There are 4 ways to turn a row about zero (a turn may also mirror it). The second row of each pair is the first, turned, with some noise. The first 36 pairs use one turn. New pairs use 2 turns, one after the other, and a turn may come again.
Some pairs, each with its turns in order after it:
[ 0.81  0.83  1.64 -0.41  1.81  1.02 -2.41  2.23]
[ 0.02  0.08  3.02 -0.22  1.55  0.13 -1.97  1.50] | figiv

[ 0.64 -0.62  2.59  3.54  2.62 -2.65 -1.19 -1.45]
[ 0.35  1.71  3.15 -1.82  2.15  0.54 -3.86  1.92] | Kuni

[-0.06  1.85 -1.23  3.27  2.86 -0.48 -0.12 -1.01]
[ 1.17  0.86  3.15  0.11 -1.12  0.53  3.46 -0.82] | figiv

[-0.76 -1.34  1.56  4.25 -4.25  0.09  0.96 -2.13]
[-1.79  0.07 -2.04  5.03 -0.03 -0.01  1.50 -3.27] | figiv

[-0.36  1.18  0.16 -0.02 -0.40  1.61  1.87 -4.32]
[-0.67  1.13  2.07 -1.53 -1.08 -3.40  2.34 -1.00] | deta

[-0.72 -1.53  0.90  0.77 -0.67  1.22  5.55 -1.18]
[-1.06 -1.78  3.55  2.67 -2.68 -2.27  1.24  1.07] | Kuni

[-1.00 -0.26  0.04  0.11  0.62  0.41  1.60 -0.74]
[-0.11  0.02  0.23  0.16 -0.92 -1.57  0.73 -0.66] | figiv

[ 0.36 -1.46 -0.56  0.91 -0.39  1.61  0.02  1.08]
[-0.07 -1.54  0.10  0.16  1.84 -0.72  0.32 -0.55] | figiv

[-0.22 -3.68 -1.53  0.20 -1.31 -1.25 -1.36 -1.19]
[ 0.28 -0.02 -2.21 -0.93  1.14  1.31 -0.94 -3.65] | figiv

[ 0.25 -1.92 -0.25 -1.37 -2.07 -1.17 -0.50  2.64]
[-2.72 -0.76  2.45  1.18  0.94 -0.57  0.88  0.14] | Mel

[ 0.51  0.16  5.01 -0.80  0.41  3.52  3.03 -3.10]
[-0.88 -0.73  5.39 -0.20  0.26 -1.93  2.21 -4.09] | deta

[ 0.10  0.70  0.90 -0.04 -2.31  0.03  0.22 -0.52]
[ 0.56 -0.80  0.95  0.61  1.14  1.27 -0.69 -0.30] | Mel

[-2.40  0.69 -2.13 -0.31  3.65  2.19 -2.32 -0.16]
[-0.43 -1.90  4.12 -3.29 -1.13  0.00  0.12 -1.02] | figiv

[ 5.42 -0.56  0.93  1.93 -1.49 -0.40  0.57  0.39]
[-0.01 -2.20  1.51 -2.51  1.04  2.50  2.32  3.10] | Mel

[-0.14  0.29  2.47  3.16 -1.55  0.01  2.26  3.97]
[-0.46 -0.10  4.36 -3.63  1.06 -0.33 -1.93  0.21] | Mel

[-1.50 -0.38 -2.56 -2.03 -0.20 -2.96 -0.52 -1.34]
[-1.93 -1.86 -2.49  2.95 -1.06 -0.72 -1.02 -0.60] | Mel

[-0.47 -0.98 -3.79  2.45  0.56  0.82 -1.05 -2.93]
[ 0.05 -1.31 -3.27 -1.09 -2.07  0.91  2.04 -3.09] | Mel

[ 1.31  1.82  1.28 -5.36 -2.19 -3.71  1.14 -3.10]
[ 0.38 -5.03  0.58  0.59  0.10  6.09  1.72 -0.89] | Kuni

[ 1.14 -3.51 -1.07  1.20 -2.85  4.11 -4.02  1.73]
[ 2.09 -4.50  1.82 -0.89 -1.90  2.58  0.71  4.35] | deta

[-1.23 -2.26 -1.07  0.47  5.55 -2.58 -3.21  0.28]
[ 4.69  0.64  0.58 -2.51  2.48 -1.23 -4.28 -1.81] | Kuni

[-0.81  5.55  1.84 -0.02 -0.40  1.29  1.31  0.43]
[-0.77  0.55  0.21  0.56  3.05  1.19  4.25  3.31] | Kuni

[-3.06 -0.54  0.69 -1.17 -0.12 -2.11  4.08 -3.83]
[ 1.62 -3.33  4.01  4.35  0.06  1.06  0.01 -0.12] | Kuni

[-2.53 -0.77 -0.26 -2.04 -1.85  0.97 -5.23 -0.01]
[-2.49 -1.71 -0.20  0.12 -0.16  3.51  2.58  3.91] | deta

[-0.56  0.52 -1.07 -2.02  1.89  0.75  0.40 -3.56]
[ 1.11 -3.92 -0.40  1.19  1.95 -0.94 -0.65  0.58] | Kuni

[ 2.31 -2.80 -0.44 -5.55 -0.47  1.77  0.33  1.81]
[-3.44  2.85  0.21  2.77  3.66 -0.33  2.72  2.01] | Mel

[ 1.20  3.65  0.62  0.34 -0.15 -1.48  0.00  0.41]
[ 0.73  0.02  0.66  0.03 -1.63  1.85 -2.12  2.39] | Mel

[ 0.02 -1.16 -5.55 -0.04  0.13  2.06 -1.25 -3.78]
[-1.07 -0.29 -4.68  0.97 -1.45  2.60  2.96 -3.27] | Mel

[-1.28  0.31  0.00  0.25 -0.04  0.18 -2.06 -1.97]
[-0.71  1.02  0.66  0.37 -0.66 -0.22  1.87  1.65] | deta

[ 0.33 -4.34  1.98  1.17 -3.61  0.12  0.20 -5.07]
[-3.27  2.83 -3.59  2.24  0.30 -0.29 -0.44 -4.92] | figiv

[-0.52 -0.18 -2.41  1.79 -5.55 -1.34 -5.55 -0.01]
[-0.45 -2.95 -1.18  2.38  0.73  7.14 -1.10 -2.97] | figiv

[ 5.17  2.41 -0.03 -1.12  0.54 -5.31  0.35  5.19]
[ 2.20  2.70 -2.86 -2.08  1.66  4.92 -5.26 -3.23] | deta

[-2.59  0.98 -4.64  0.01 -0.91  1.51  3.64  2.61]
[-1.42 -2.99 -3.94 -1.15 -1.40 -3.71 -2.70  0.69] | deta

[-1.56  5.55 -1.90 -0.14 -2.98 -1.89  4.21  0.50]
[ 2.07  0.46  0.14  3.55 -1.54  2.84  4.56  3.68] | Kuni

[-4.27 -0.09  0.09 -0.24 -0.25 -0.01  0.40 -0.08]
[ 1.13  0.70  1.15  2.63  1.45 -0.74  0.97 -1.74] | Kuni

[ 0.94  0.13 -5.55 -0.37 -0.54 -0.95  0.40  1.38]
[ 1.85 -0.20 -4.60 -1.88 -1.90 -0.46 -1.16  1.26] | deta

[ 1.89  4.60 -1.60  2.99  0.60  0.93  0.34 -0.19]
[-0.16  3.08  1.18 -1.38 -3.56 -0.99 -3.32  0.20] | deta

New pairs, each followed by its turns in order:
[ 0.05 -5.55  1.38  3.18 -1.65 -4.17 -2.49  3.22]
[ 5.72  0.75  1.19  5.22 -0.34  4.49 -0.27 -0.38] | Kuni Mel

[-0.83  0.04  2.80 -0.51  0.59  1.73  0.91  0.76]
[-0.64  1.62 -0.71  1.40  2.18  1.28 -1.19  1.69] | figiv deta

[-0.82  0.11  1.73  1.53  0.71  5.50  2.28 -1.26]
[ 0.45  2.55 -2.28  3.92 -1.16 -0.48 -2.91 -2.40] | deta figiv

[-0.29  0.17  1.14  0.41 -3.58 -0.07  3.32  3.17]
[-0.14  0.01  1.31 -1.43  4.64 -1.07  0.26 -2.63] | Mel Kuni

[-0.42 -2.24 -2.22  4.26 -1.43 -3.94 -0.14 -3.27]
[-4.25  1.34 -1.75 -0.51 -0.44  0.14  6.09 -0.57] | figiv figiv

[ 1.23 -1.58 -1.49 -0.60 -1.06  1.59 -0.50 -1.35]
[-0.36  1.40 -2.54  0.75 -0.20 -1.07 -0.30 -1.21] | figiv Mel

[ 1.17 -0.81 -1.36 -2.96 -2.54  4.19  2.20 -0.08]
[ 1.22 -1.33 -2.28 -0.23  3.21 -4.29  0.67  2.02] | Kuni deta

[ 0.53 -5.52  0.22  0.37  0.82  0.76 -1.16 -1.70]
[ 2.12  0.86 -2.46  0.72  1.71 -2.96  0.41 -3.19] | Mel deta

[ 1.40 -1.68  0.40  0.65 -0.55 -3.57 -0.64  3.58]
[-0.65 -0.09  3.48 -2.97  3.17  0.67  0.70  0.22] | deta figiv

[ 0.50  0.33  4.51  1.01  1.51 -0.35 -0.07 -1.46]
[ 2.96  0.73 -0.46 -0.65 -0.04  3.27 -1.06 -2.23] | Mel deta

[ 0.57  0.32  0.61 -5.38  1.04 -5.55  0.29  1.40]
[-2.69 -1.42  1.94 -4.92 -1.49 -0.79  4.74 -0.78] | deta figiv

[-1.29 -2.53  1.02  1.99  0.51  0.55  3.18 -1.70]
[ 0.81  0.95 -2.78  0.98 -0.67  1.41  3.12 -1.91] | Mel deta

[ 0.20  1.24 -0.99  2.07  0.98  1.15  0.44  0.58]
[ 0.27  1.63 -0.70  0.63  0.17 -2.62  0.13  0.28] | figiv figiv

[ 0.02  0.23  3.25  1.64 -2.11  0.81  1.00  1.19]
[ 2.52 -0.32  2.02  1.74  0.24  0.32  1.59 -1.89] | figiv figiv

[-0.02 -2.60  0.79 -0.25  0.66 -0.85  2.10 -0.53]
[ 0.49 -1.29 -2.07 -1.61 -0.21 -0.63  0.89  1.59] | deta Mel

[ 0.14 -1.02 -1.13  0.61  5.55  0.31  0.76  0.49]
[-0.23  2.07  0.44 -1.08  2.42  1.76  1.10 -4.45] | figiv deta

[ 2.00 -2.32 -1.95  0.06  1.84 -2.15  0.21  1.09]
[-1.03 -2.03 -2.88  0.47  2.58 -1.27 -0.72  0.36] | Mel deta

[ 0.48  1.38  5.55 -0.81 -0.86 -1.17  1.22 -0.91]
[-1.85  0.24  1.39  1.05 -0.81 -4.95 -2.03  0.33] | Kuni figiv

[-0.31 -3.50 -1.72 -0.40  0.43  1.26  0.50 -4.36]
[ 3.17 -3.01 -0.77  1.76 -2.25 -2.15 -2.07  1.84] | Mel Kuni

[ 0.00  0.27  2.39 -0.57  0.21  0.25 -0.73 -1.45]
[ 1.02  1.76  0.47 -0.21  1.73  0.25  0.80  0.40] | Mel figiv

[-1.72  1.65  0.27  0.04  0.47 -2.33 -1.58  0.50]
[ 1.46  2.06 -0.70 -1.27 -0.60  1.10  1.10  1.87] | Kuni Mel

[ 0.49 -1.26 -1.45 -1.74  5.14  1.84  0.15  1.58]
[-3.14  1.11 -1.40  3.44 -2.08 -0.25 -3.12  1.36] | deta Kuni

[ 0.90 -5.55 -2.50 -5.55  0.65 -0.08 -0.95  1.34]
[-0.59  0.50 -4.25  0.34 -2.88  4.14  4.97 -0.62] | figiv deta

[ 1.04  3.96  0.01 -2.35  0.28  0.25 -0.72 -3.95]
[-4.57 -3.21  0.29 -2.28  0.16 -0.67 -1.63  0.06] | figiv deta

[ 0.52  3.73 -1.95 -0.12 -0.16  0.37 -0.95  1.97]
[ 1.24  1.12  3.11  0.74  0.55  2.50 -0.58 -2.12] | Mel Mel

[-0.15  1.56 -1.83  0.66  0.64 -0.49 -1.73 -0.42]
[ 0.83  0.40 -1.16  0.13 -2.31  1.15 -0.91 -0.08] | Kuni deta

[ 1.11 -1.04  0.10 -1.93  2.56 -0.42 -0.52 -0.02]
[ 0.45  1.23  0.19  2.52 -0.35  0.02 -0.32  1.93] | figiv Mel

[ 2.43 -1.74 -4.01 -3.17  2.67 -3.12 -0.38  0.60]
[ 0.09 -2.26 -4.79  1.64 -2.88 -1.53 -0.74  3.51] | deta Kuni

[ 1.44  3.35  0.79  1.29  2.04 -1.51 -0.67 -2.53]
[-2.79  0.04  2.13  0.23  0.07  2.74  3.02  0.48] | Mel Mel

[ 1.19  0.14 -0.65 -0.18 -0.21  1.43  0.49 -0.32]
[-0.01 -0.79 -1.61 -0.13  0.69 -0.40 -0.24  0.70] | Kuni deta

[-0.32  0.86  4.12  0.86 -1.26  0.35  0.57  0.68]
[-0.66 -0.30  1.21  1.45 -2.57 -2.91 -0.91  1.04] | Kuni figiv

[-2.36  1.44  0.29 -1.25 -0.32 -0.66 -2.06 -3.02]
[ 2.15  0.83  1.78  1.78  0.19 -0.54  3.08  0.48] | deta Kuni

[ 0.04 -1.22  0.83 -0.31 -1.18  1.41 -1.01 -0.34]
[-0.04 -0.62  1.40 -0.50 -1.32  0.36 -0.38 -1.59] | figiv figiv

[-5.34 -0.89  0.66  1.23  2.15 -0.35 -1.29  1.97]
[ 2.47  0.94  2.68 -0.63  3.30  1.94  2.73  1.68] | figiv deta

[-2.44 -0.03  2.21  0.74 -0.36 -1.40  1.51  1.58]
[ 2.70  0.30  0.73 -1.04  1.35  0.73 -1.71  1.56] | Kuni Mel

[-1.67  0.34 -0.64 -1.51  0.66  0.10 -0.01 -0.32]
[-0.90 -0.29 -1.09 -0.30 -0.16 -0.24 -1.13 -1.67] | deta Mel

[-2.11 -3.22  0.49 -4.02  1.67 -0.46  1.88  2.40]
[ 0.11  0.06  0.09 -2.18  0.49 -1.58  2.64 -5.62] | deta figiv

[-4.16  0.89  0.51 -0.26 -0.18 -0.65 -0.04 -1.52]
[ 1.66  1.89  2.56  1.84 -1.10 -0.97 -1.18 -0.44] | Kuni deta

[ 0.30  4.90  2.20 -1.41  2.41  2.24  3.09  1.26]
[ 4.38 -2.32 -0.89  3.75  0.19  0.12 -1.13 -3.36] | deta Mel

[-5.55 -1.56 -2.30  2.13 -1.41 -0.74  0.12 -0.44]
[ 0.30 -4.14 -2.00  0.17  3.05  1.34  2.71 -2.28] | figiv Mel

[ 1.18  5.09 -5.25  0.36  1.07  0.07 -5.55  3.17]
[ 0.69  5.35  2.87 -1.66  5.57 -1.82  4.24  1.04] | figiv Mel

[-1.70 -1.17  0.38 -1.25 -0.02  0.14  1.64 -1.63]
[ 0.09 -0.67 -1.75 -0.28 -2.05  1.91 -0.09 -0.36] | figiv figiv

[-0.62 -0.39  1.81  4.71  3.30  1.54  0.20  3.84]
[-0.74 -2.96  1.09 -0.94  0.48  5.20  3.28 -1.67] | Mel Kuni

[-0.89 -0.86 -0.49  0.42 -1.45 -1.36 -0.72  0.67]
[ 0.28 -0.10  1.11  0.82  1.29 -0.33  1.32  0.73] | Mel deta

[-5.55 -1.12  2.17 -4.00 -0.34 -2.15 -0.68  0.93]
[ 0.83  0.42 -0.46 -2.88  1.32  3.74  2.28  5.53] | figiv deta

[-0.41 -0.05 -0.70  2.76 -2.52 -2.67 -1.37 -1.16]
[-1.77  0.69 -1.79 -0.06  2.15 -0.93 -1.78 -3.54] | Mel figiv

[ 4.47  2.33  0.18  0.75  0.42  0.55 -0.13 -2.20]
[ 0.13 -1.75  1.40  0.55 -1.61 -3.26  1.57  2.87] | figiv figiv

[-1.98 -0.71  2.61  2.14  0.70 -2.19 -0.01  1.43]
[-1.65 -0.39  1.46 -1.65  3.03  1.44  1.70  1.63] | Kuni Kuni

[-1.96 -0.61 -0.16  1.23  0.35 -2.97  0.77 -0.02]
[ 2.13  1.20  0.73 -3.06 -0.05 -0.25  0.46  0.17] | figiv deta

[-0.58  4.86 -0.69  1.78  2.88 -3.94  1.73  0.70]
[-1.38  3.20  3.09 -2.73  0.32  1.12  1.58  4.87] | Kuni Mel

[ 0.57 -1.24  0.16 -0.04  1.18  4.32  2.71 -1.36]
[ 2.26  0.38  1.37 -1.12  4.37 -1.02  2.01  0.25] | deta deta

